The first 10 rows are patterns. Each new row is the sum of 3 different patterns, raised or lowered, with some noise. Before adding, each is slid sideways (what falls off one end comes back at the other) and multiplied by a number that may be negative. Names go in the order of the patterns.
Known rows, each followed by the names of its patterns:
-11,2,-1,6,7,6,13,7,-12,-9,-13,-7,-4,-11,-1,-9,4,-10,-12,4,12,-4,-6,-10,9,-5,4,6,-14,8,-2,-12
K217
11,-14,-10,-14,-1,-7,12,-6,3,-6,-5,8,1,-2,-2,-4,-4,14,-3,5,2,5,8,-11,-6,-7,-8,9,-13,9,-11,-12
K260
6,5,5,12,-9,-5,12,-8,-1,-14,-10,12,12,-1,6,10,-12,-11,12,-6,-13,5,12,4,4,-13,10,-11,-14,7,3,-8
K313
-13,-8,-11,14,12,-1,2,-5,-8,12,14,5,12,-10,1,-8,-12,-1,14,8,-4,13,-3,-13,-6,-4,-8,-2,-2,-5,-8,-1
K168
11,-10,12,0,10,-5,-3,-3,5,2,-4,-8,-4,0,-5,4,0,-11,3,-8,-9,-1,-7,-12,13,-5,8,-5,-4,-7,11,-11
K994
12,-11,1,-8,-10,0,2,-3,-6,-3,-10,-7,-10,-12,10,9,-12,-12,3,-4,-12,-2,9,5,-14,7,-2,13,-11,0,4,9
K954
0,-3,9,-7,12,11,-11,-2,-10,-1,-13,-5,-12,4,-2,5,5,-7,5,-12,2,14,-5,8,-3,11,-4,-1,-12,-7,-7,-8
K540
4,11,7,-10,-7,5,13,0,6,-10,-7,-1,6,-11,10,7,12,2,-6,-10,8,7,0,6,-9,-14,2,8,-6,1,6,14
K285
0,-6,0,1,8,-5,1,-9,-4,-1,-3,-7,8,-4,-4,0,-1,-5,12,2,4,0,11,5,-13,8,-14,-11,0,-13,9,-6
K422
-3,0,8,2,-9,-5,-14,6,-6,-14,6,3,-14,5,-10,3,9,-10,14,-4,10,4,-5,0,-5,1,-12,-8,11,12,6,0
K316

New rows. What belongs after each?
7,2,5,15,10,-7,15,-3,7,-3,-7,7,6,-3,7,1,16,11,-1,9,7,1,2,11,10,-7,-1,7,3,0,8,2
K260 K313 K540
-2,-3,-16,9,-20,4,-11,-10,-25,-15,-19,-9,-7,-8,-6,6,-13,-27,5,-31,-2,22,-15,16,4,4,4,3,-12,-6,-3,-8
K168 K994 K316
17,-3,21,-21,14,11,-11,-6,2,21,12,-15,-4,-8,-8,25,-11,3,7,19,1,0,-3,-25,-5,-28,-16,14,9,26,10,6
K217 K260 K316
2,-2,26,11,10,26,7,-12,20,6,-3,23,32,11,25,17,10,8,13,18,11,36,19,19,0,-2,20,11,14,22,8,-5
K217 K168 K422
-11,1,17,-16,11,2,-5,4,11,-10,5,7,22,7,18,13,4,-22,-2,14,-2,9,1,-23,-13,-2,-18,8,0,24,4,4
K168 K285 K422
11,2,6,-16,-7,3,21,-4,14,-8,4,-2,-17,-7,9,1,-6,11,-4,-26,-11,-14,-14,-16,-14,6,-9,-3,-16,-8,-9,-1
K168 K954 K422
-11,7,-6,-14,-10,0,-4,11,2,13,14,15,-6,-12,-8,-12,-10,5,-12,5,-6,-20,3,-13,4,-17,-7,-11,16,-6,5,6
K217 K260 K316
12,-7,-11,3,-12,24,-12,7,8,0,-9,-14,9,-19,-16,8,-9,10,-1,10,4,16,17,6,21,2,15,-18,-8,-18,-13,16
K217 K168 K540
12,12,16,9,9,24,4,5,10,2,21,5,-18,17,-2,21,-14,5,-7,-8,15,-10,12,18,13,-11,8,4,-9,-5,-21,-6
K217 K540 K316
-1,10,13,21,8,30,19,15,20,1,18,36,-6,21,10,33,19,18,4,9,4,29,11,5,13,16,11,11,14,0,0,3
K217 K260 K994
-5,-11,-10,1,-1,-11,-3,6,6,-7,-6,-12,-14,-4,0,13,1,-12,-13,-9,8,14,-12,11,2,10,-5,-13,-2,6,2,-3
K168 K285 K316
26,20,28,19,22,24,13,31,4,8,27,13,2,19,33,28,14,20,11,6,26,15,13,38,27,9,11,-3,10,0,7,12
K217 K168 K540
10,-1,8,-5,3,-2,11,12,8,-14,5,-8,8,6,-4,12,17,-3,9,-16,8,1,16,1,0,13,15,19,13,5,-3,7
K260 K994 K285
-33,-9,-10,-26,-25,-2,-10,-3,-40,5,-26,-6,-6,-6,-11,-29,0,-17,-3,-9,5,-6,-4,6,-22,5,-7,-27,-10,-11,-19,-17
K994 K954 K316
0,-15,9,-6,11,-9,-1,-7,-3,-9,-14,3,-3,13,7,-7,-10,1,6,4,2,2,2,12,-17,-20,2,4,-14,-1,-1,-3
K217 K954 K316
17,3,-5,4,19,7,-15,19,20,-8,26,12,2,16,0,3,-13,-9,15,13,15,21,22,19,11,-17,-6,13,-3,-2,0,-20
K217 K313 K422
24,18,37,20,21,25,26,26,21,27,12,31,18,9,28,29,22,21,31,29,39,25,12,14,16,26,24,20,24,17,26,11
K217 K540 K316
-2,8,-13,15,2,8,20,-11,-11,-14,-19,-5,-1,-1,-9,-10,-10,-13,-21,-19,20,16,-14,-8,-10,-13,-7,6,5,8,-15,2
K168 K954 K422
7,-11,8,-11,-1,0,-23,14,-3,14,7,1,10,-8,0,13,-21,6,-1,11,5,7,-14,6,-4,14,2,-9,9,-5,6,10
K260 K994 K540
21,6,18,3,9,4,0,10,6,13,28,6,12,6,16,19,5,-4,4,-8,7,20,-3,8,19,15,10,26,-1,-1,-11,4
K260 K313 K285
3,13,-11,15,15,11,18,-3,-2,4,1,-10,8,9,-15,7,9,6,-14,6,15,2,3,11,13,-2,-5,5,3,3,4,-2
K313 K540 K422
-12,-1,5,-19,-5,10,-23,11,13,-6,-19,5,-3,9,-17,4,4,-20,5,2,-19,-9,-7,-13,13,15,-11,7,3,4,-2,-25
K313 K540 K285
8,-6,8,13,12,-4,13,-5,7,-11,2,5,5,6,1,-4,-2,15,5,13,6,17,3,-6,11,-2,7,10,1,8,4,-7
K994 K285 K422
4,-16,15,2,-9,21,-4,-5,-30,-6,-11,14,5,10,-14,-10,-12,-8,-2,-1,6,11,3,-10,-16,13,-21,9,-9,2,-3,0
K260 K168 K994
5,30,6,9,9,4,-17,1,17,-4,34,5,-7,-5,-8,14,-10,5,24,30,7,33,8,17,12,-6,19,-5,2,20,22,10
K313 K954 K540
-16,-22,-7,-15,0,-8,-22,-14,-18,-18,-17,-17,-25,14,-7,5,-4,-20,-5,-11,-9,2,-31,15,-2,12,-13,-3,-18,3,-12,-9
K260 K994 K540
-14,13,16,-6,7,-4,14,10,3,28,7,27,0,-10,18,16,-8,-1,2,16,6,7,9,-2,-2,2,8,-6,-12,-15,-2,8
K994 K954 K316
9,5,5,14,14,17,11,15,2,12,10,3,9,0,20,14,2,-5,13,-5,18,7,5,-5,14,4,4,-6,11,11,9,17
K168 K994 K285
16,5,0,9,-2,4,-3,-6,-22,-19,-21,-16,1,3,14,-13,13,8,-19,-1,-20,-7,2,-14,-15,0,-4,4,5,-15,8,-26
K217 K994 K540
14,-9,-3,-7,0,13,1,1,-7,-16,-1,-2,-3,-8,5,10,-6,5,14,-9,11,8,11,4,11,1,1,6,9,5,18,13
K260 K168 K422
-4,-1,9,8,6,19,5,-11,11,6,3,10,12,17,20,7,-11,15,9,-2,20,1,-5,5,20,-1,-4,12,4,11,23,-1
K954 K285 K422
10,-22,-22,-21,8,8,-27,-22,-11,15,-5,-8,-7,-1,6,-10,-19,-4,-11,9,-13,-19,-13,-31,-22,-38,-29,-5,8,15,-15,-7
K217 K954 K316
-15,-13,-25,-19,-8,4,-8,-4,-7,-8,-7,-7,-13,-24,-14,-26,-17,-28,3,-10,-8,-2,-10,5,12,-26,-10,-29,-10,-15,-21,-23
K217 K540 K422
-27,-19,-17,-14,-38,-8,-24,-13,-21,-12,-16,-35,-26,-15,-11,-19,-22,-34,-12,-9,-22,-5,-18,-11,-8,-17,-31,-19,-22,-26,-4,-10
K260 K313 K285
8,26,15,12,6,9,1,8,19,15,5,-2,7,-3,19,17,14,7,36,14,12,5,12,12,35,21,8,15,2,25,25,0
K217 K168 K285
11,-28,-11,-20,4,-10,3,-20,-2,-15,5,-27,-12,-25,8,17,-5,-3,-9,-4,17,4,-4,5,-21,3,-10,-10,-5,8,10,-10
K260 K168 K994
-21,3,-3,-7,-7,-4,-8,2,-18,-15,-1,-15,-5,-26,-12,7,3,-7,-3,6,-30,-14,-6,-5,-16,-4,14,-2,6,-26,7,-15
K260 K313 K540
-15,-13,-11,3,-10,-3,1,-8,-7,-11,-6,-16,-6,-6,5,1,-3,4,-4,-15,-7,-17,-11,-8,-20,0,-11,-2,-10,-9,2,12
K217 K954 K422
-10,-2,-9,-1,0,-8,-24,-17,-15,-9,-7,-5,-7,-33,-22,-25,-9,-8,-4,8,-14,-30,0,-14,-39,-12,-11,-19,2,-18,0,-18
K260 K168 K422
-19,18,19,19,6,-8,21,-3,-17,-4,23,0,14,2,13,-7,0,0,-24,5,-6,-3,12,-10,-1,-12,-13,28,8,-2,-1,7
K260 K168 K954
16,8,-6,1,12,7,28,21,43,17,0,-8,27,3,5,4,-2,7,24,15,8,19,20,36,19,8,28,-4,7,24,33,-8
K313 K540 K285
-10,-20,-10,3,-6,-2,-17,-22,-8,-3,0,1,3,19,4,-31,-11,-11,-26,-7,3,11,-11,5,-1,-5,-6,6,-9,12,-10,7
K313 K168 K422
1,3,-2,-8,-13,-13,-1,-6,-12,9,11,8,-2,-16,6,5,13,4,4,1,-24,-1,-10,-11,0,0,24,3,19,7,-17,-11
K217 K285 K422
12,5,18,-16,0,7,-5,13,-10,20,3,8,8,-1,10,-3,17,23,2,21,17,27,8,10,-18,12,-7,-3,21,-1,4,10
K260 K994 K540
3,-6,15,-16,-6,3,7,-17,8,-2,-6,-7,-2,15,-25,-8,-23,-17,-4,-28,-1,-19,9,-7,3,6,1,-11,-11,-7,-18,-10
K954 K540 K422
2,-6,9,6,11,11,13,-12,5,7,-5,-8,4,19,1,20,12,5,22,3,17,8,16,16,-5,-8,17,2,20,11,-4,6
K168 K422 K316
3,-1,-6,-4,8,2,8,4,8,11,-21,3,12,-7,10,3,13,3,-8,3,4,14,6,7,-10,3,14,-11,8,7,-13,7
K260 K168 K954
18,5,26,-20,19,-2,3,-8,7,11,-2,15,0,6,-3,-10,-5,3,5,-4,-13,-12,-24,-6,-21,8,23,-8,-20,6,-15,2
K168 K954 K316
17,5,5,12,16,-3,7,12,17,12,0,6,17,26,22,17,14,-1,13,9,12,-1,11,25,13,25,15,13,18,25,17,13
K540 K285 K422
-8,-2,-14,3,-7,6,-10,7,7,-17,-7,-4,0,3,-4,-7,-15,9,-6,6,-20,6,5,5,1,10,-1,7,-11,-14,9,-21
K540 K422 K316
6,-1,4,12,-15,-3,2,-10,-15,0,-7,-5,0,9,8,10,-12,-2,-11,11,6,-15,2,-8,-12,-9,-23,8,6,4,-12,-10
K217 K285 K422
-4,-2,8,30,19,30,16,3,10,23,34,6,25,11,-3,4,25,10,34,2,25,4,-6,15,17,22,20,32,0,-5,4,8
K217 K168 K285
15,10,14,-9,-21,19,9,16,10,2,1,13,3,0,7,-9,18,-5,8,-9,-12,19,-1,14,-7,-9,13,11,14,17,5,20
K260 K540 K285
-13,-19,-3,-12,-23,-7,-5,-22,-8,-22,11,15,-18,8,-11,-7,8,7,-7,1,-17,-12,-24,-12,8,7,8,-5,7,3,-21,-13
K168 K422 K316
21,11,15,20,12,16,2,-3,16,7,16,27,28,15,26,7,11,20,11,24,15,14,10,-9,15,8,30,15,9,31,15,15
K260 K168 K540
-4,-28,-4,2,-19,-6,2,-9,-12,-18,-10,-14,8,-20,-15,0,9,6,-14,-4,-24,-9,-6,-31,-11,-28,-8,-22,-15,0,-1,-31
K285 K422 K316
-2,-3,18,0,11,14,12,-2,2,0,-15,-9,5,16,0,8,-12,-10,7,14,-13,3,-6,18,-3,-7,1,1,4,3,-5,-9
K217 K285 K316
-7,4,-25,13,-7,1,-24,-4,-10,17,5,5,5,-6,-7,-19,8,-20,-20,17,-4,2,1,5,-7,20,-7,4,-5,-8,4,-7
K168 K994 K540
12,10,18,11,-12,10,9,-4,-2,13,10,32,1,21,29,5,9,20,10,15,-8,-18,19,14,3,14,4,11,10,-3,-4,8
K217 K313 K168
3,12,-4,-1,1,13,15,16,3,-1,14,0,17,14,-7,25,14,14,18,19,-8,12,16,13,1,-10,4,18,6,12,20,-12
K217 K260 K313
-13,-3,-8,1,-4,-6,-26,-22,5,-20,5,-8,-6,3,18,-21,-20,-16,-20,13,-11,9,-5,-22,-6,-14,-18,-24,-14,-20,16,7
K313 K540 K285
-6,-21,-12,4,-27,-12,-22,-8,-9,-7,-13,-17,-2,-8,-27,-29,-8,-8,-2,-3,-18,1,-7,-8,-1,-28,-3,1,-12,-13,-3,-19
K217 K260 K316
-6,-13,4,24,6,26,8,-7,8,2,9,11,12,15,-9,-13,5,11,11,9,7,11,-6,18,-3,7,13,22,-3,-8,-8,-2
K217 K994 K285
14,1,-3,1,-6,2,-11,-4,-8,16,14,15,0,-2,15,-14,-2,8,-13,14,13,19,0,0,-14,-12,9,-3,-1,0,26,-7
K313 K540 K285
-5,-2,-3,-18,-7,11,4,-17,10,-10,13,-7,-8,-12,2,10,-19,13,4,-15,8,1,-3,-12,-2,-11,-1,-18,-2,11,6,-10
K313 K954 K422
5,5,-5,-8,2,10,0,9,-6,5,22,-1,-6,12,-13,-2,0,-1,4,3,-8,9,13,-14,-2,12,-7,-12,-4,10,11,3
K313 K285 K316
-30,0,-26,-24,-3,-15,-3,-8,-3,-4,-10,-20,-13,-6,-22,-13,-15,-6,9,-13,-12,-14,3,-17,-23,-16,-20,-27,-7,-23,-6,-15
K313 K994 K316
32,-18,-8,-4,-2,-2,19,3,9,-12,13,13,37,-8,-3,14,16,14,-19,0,-14,-10,13,17,-2,-16,5,-12,5,3,-7,5
K994 K954 K285
-28,-12,-20,9,-32,-2,-22,-14,-8,-16,-37,-36,-9,-21,12,-22,-4,-25,-16,7,-7,-11,-4,-22,-12,13,-29,-7,-10,-5,-2,-16
K260 K994 K422
-26,-7,-28,-18,-17,-32,-18,-16,-25,-20,-22,-13,-10,-33,-19,-23,-32,-23,-25,-10,-22,-19,-12,-24,-20,-20,-25,-19,-33,-20,-17,-25
K313 K540 K422
2,-5,-4,-7,15,5,4,0,5,-4,24,-10,21,6,11,7,3,-12,-4,-12,5,-3,8,-1,8,8,7,9,5,-5,1,3
K217 K994 K422
